The same things were measured in two ways. Each way mixes the same 3 hidden numbers, adds some noise and spreads widely along 2 directions of its own, which tell nothing about the thing.
(in the rows, 128 means zero)
Some things both ways: the first way, then the second way.
[121  96 129 143 108 109  89 120 125  82 138 126  57]
[131 153 155 153 134  69 162 169  86 135]

[130 109 118 141 117 130 125 139 128 174 146 128 144]
[ 95 192 147 138  89  99 151 124 133 133]

[140 112 124 134 112 109 134 113 131  76 122 135 108]
[114 118 175 129 136  85 128 151  92 107]

[130 136 133 132 142 121  99 142 119 178 144 119 140]
[111 154 138 158 132 120 148 116 121 158]

[ 89 113 107 118  97 145 134 147 131 172 116 133 132]
[109 172 170 158  83 101 138 148 128 109]

[109 112 110 118 104 159 162 134 136 163 121 138 149]
[118 166 176 142  70 107 131 120 141  98]

[120 104 113 111  98 134 173  91 145  20  87 143  90]
[112 107 222  91 107  59 104 159  77  52]

[114  93 129 145 107 141 111 134 134 151 147 128 104]
[ 95 193 144 162 115 102 163 139 116 149]

[153  72 128 165 100  90  98 110 125  59 162 122  69]
[128 136 142 193 170  86 164 171  86 156]

[140 121 136 129 128 125 132  97 134  40 111 131  89]
[ 65 112 193  78 140  70 109 154  59  90]

[129 130 111 120 112 138 151 138 122 160 123 131 163]
[147 133 160 172  95 142 136 111 150 125]

[156 112 124 142 128 100 126 112 127  86 136 125 117]
[ 91 136 170 116 136  84 122 147  72 118]

[109 133 128 105 129 160 150 119 135 110  97 134 128]
[ 83 123 190 117 126 106  95 130  93  90]

Other things, the second way, with their names:
(409): [127 200 166 219 101  67 173 181 122 104]
(133): [114 158 174 153 105 101 144 133 122 112]
(380): [134 148 193 116  50  88 136 131 127  73]
(336): [ 74 102 168  85 138 144  78  85 103 123]
(71): [135 152 169 155 104  92 145 142 127 115]
(257): [124 195 127 145  85  61 203 169 119 142]
(333): [128 171 141 135 112  85 176 141 109 136]
(389): [129 157 146 120  70 118 157 117 139 129]
(179): [ 97 136 126 110 131 135 139  94 116 159]
(600): [103 177 118 118 109 128 160 102 131 170]
(342): [103 122 138  82 121 137 129  88 123 148]
(504): [101  63 166  67 175  96 118 135  47 127]
(438): [103 197 133 134  77 119 163 112 151 152]
(619): [130 163 121 148 130  85 186 145 102 162]
(495): [108 197 117 169  99 120 163 113 140 171]
(195): [125 126 134 139 139 112 155 117 109 161]
(258): [ 95 119 166 110 136 128 100 102 114 125]
(456): [129 209 136 181  68 128 160 102 161 144]
(213): [103 163 178 126  85 117 121 110 133 106]
(492): [132 150 137 175 169  73 179 162  82 163]
(365): [109  72 170  63 151 116  98 120  74 110]
(385): [ 80 143 191  96 109 100 103 122 106  90]
(396): [114  96 187  75 120 112  93 119 101 100]
(102): [ 92 111 182 109 139 102 108 132  81 105]
(21): [125 179 175 161  99  60 167 170 106 101]
(180): [178 192 121 188  72  82 219 149 143 148]
(445): [ 94 152 214 148 102  85  98 148 102  74]
(497): [140  98 177 133 119 106 123 128 113 105]
(265): [141 158  90 160 116 139 182  92 145 199]
(63): [118 162 160 164 117  93 157 146 120 126]
(304): [143 168 115 182 133  99 189 133 127 182]
(18): [131 161 150 155  96  95 161 136 132 118]
(147): [126 106 148 109 132 113 126 113 106 130]
(104): [124 152 180 164 119  80 143 166 101 102]
(405): [114 116 143 111 121 127 125  95 118 140]
(487): [115 106 148  96 130 143 121  89 116 133]
(390): [ 86 143 197 118  90 102 104 121 121  78]
(228): [ 58 115 182  71 124 131  79  95 107 113]
(439): [113 131 213 111  92  71 114 161  92  60]
(361): [127  76 187  92 138 133  94  98 103  98]
(41): [107  92 185  88 129  99 111 131  99  91]
(573): [105 130 145 118 166  99 148 141  76 151]
(112): [158 167  93 186 140 103 214 145 119 196]
(81): [102 178 124 128  96 110 168 113 137 148]
(382): [126  88 177 112 159  88 140 162  68 122]
(508): [123  98 176 122 135 107 118 124 105 107]
(109): [125 123 195 142 130  78 125 164  88  83]
(335): [ 85 203 155 177  79 107 139 122 144 109]
(153): [126 151 191 155 113  77 145 158  99  86]
(247): [127 109 141 120 160  97 143 133  97 159]
(202): [ 65 122 222  77  91 108  63 109 103  60]
(556): [115 136 175 148 130  82 133 162  84 111]

Some of these things the first way, each followed by its name:
[157  76 142 175 111  85  90 105 123  63 170 119  66] -> (492)
[135  96 146 156 125 124  91 134 126 144 166 121 100] -> (304)
[159 157 164 131 176 104 108  99 123  45 122 123  99] -> (504)
[104  48  93 147  51 120 128 120 131  95 133 139  70] -> (409)
[124 142 134 109 144 142 153 106 138  73 103 135 125] -> (41)
[117 116  77 126  85 108 143 160 114 195 136 129 172] -> (335)
[141 143 151 138 153 122  90 131 119 142 151 121 123] -> (195)
[121 182 143 114 168 141 112 152 118 188 122 122 166] -> (405)
[135 113 127 147 121 111 101 129 119 127 150 122 111] -> (333)
[ 93 118  91 104  84 132 156 132 131 112  87 144 124] -> (445)
[143 153 158 132 177 141 113 143 124 196 150 118 166] -> (179)
[ 99 131 105 122 107 135 120 169 118 244 140 122 171] -> (456)
[116 111 104 118  89 109 146 111 134  52  98 137  92] -> (109)
[119 154 150 134 162 150  93 167 117 238 158 116 158] -> (600)
[127 204 138 100 181 138 130 151 118 187 111 118 193] -> (336)
[132 126 133 135 142 140 113 144 124 191 153 124 151] -> (81)
[107  65 111 136  75 132 125 112 139  78 124 141  67] -> (21)
[103 149 114 107 131 156 146 148 124 194 113 130 162] -> (213)
[132  98 116 141  99 113 128 127 124 119 140 131 109] -> (63)
[152 110 148 135 134 113 120  90 134  22 125 127  78] -> (382)
[146  92 152 171 131 108  71 128 122 130 179 113  82] -> (112)
[119 142 162 124 161 169 123 116 141 131 117 128 126] -> (147)
[126 110  90 116  91 127 186 115 136  90  98 138 149] -> (380)
[146 153 164 118 176 141 127 101 137  70 117 130 115] -> (365)
[131  66 115 159  87 116 117 121 129 112 164 128  89] -> (180)
[ 86 182 107  73 132 173 177 140 134 169  71 140 183] -> (202)
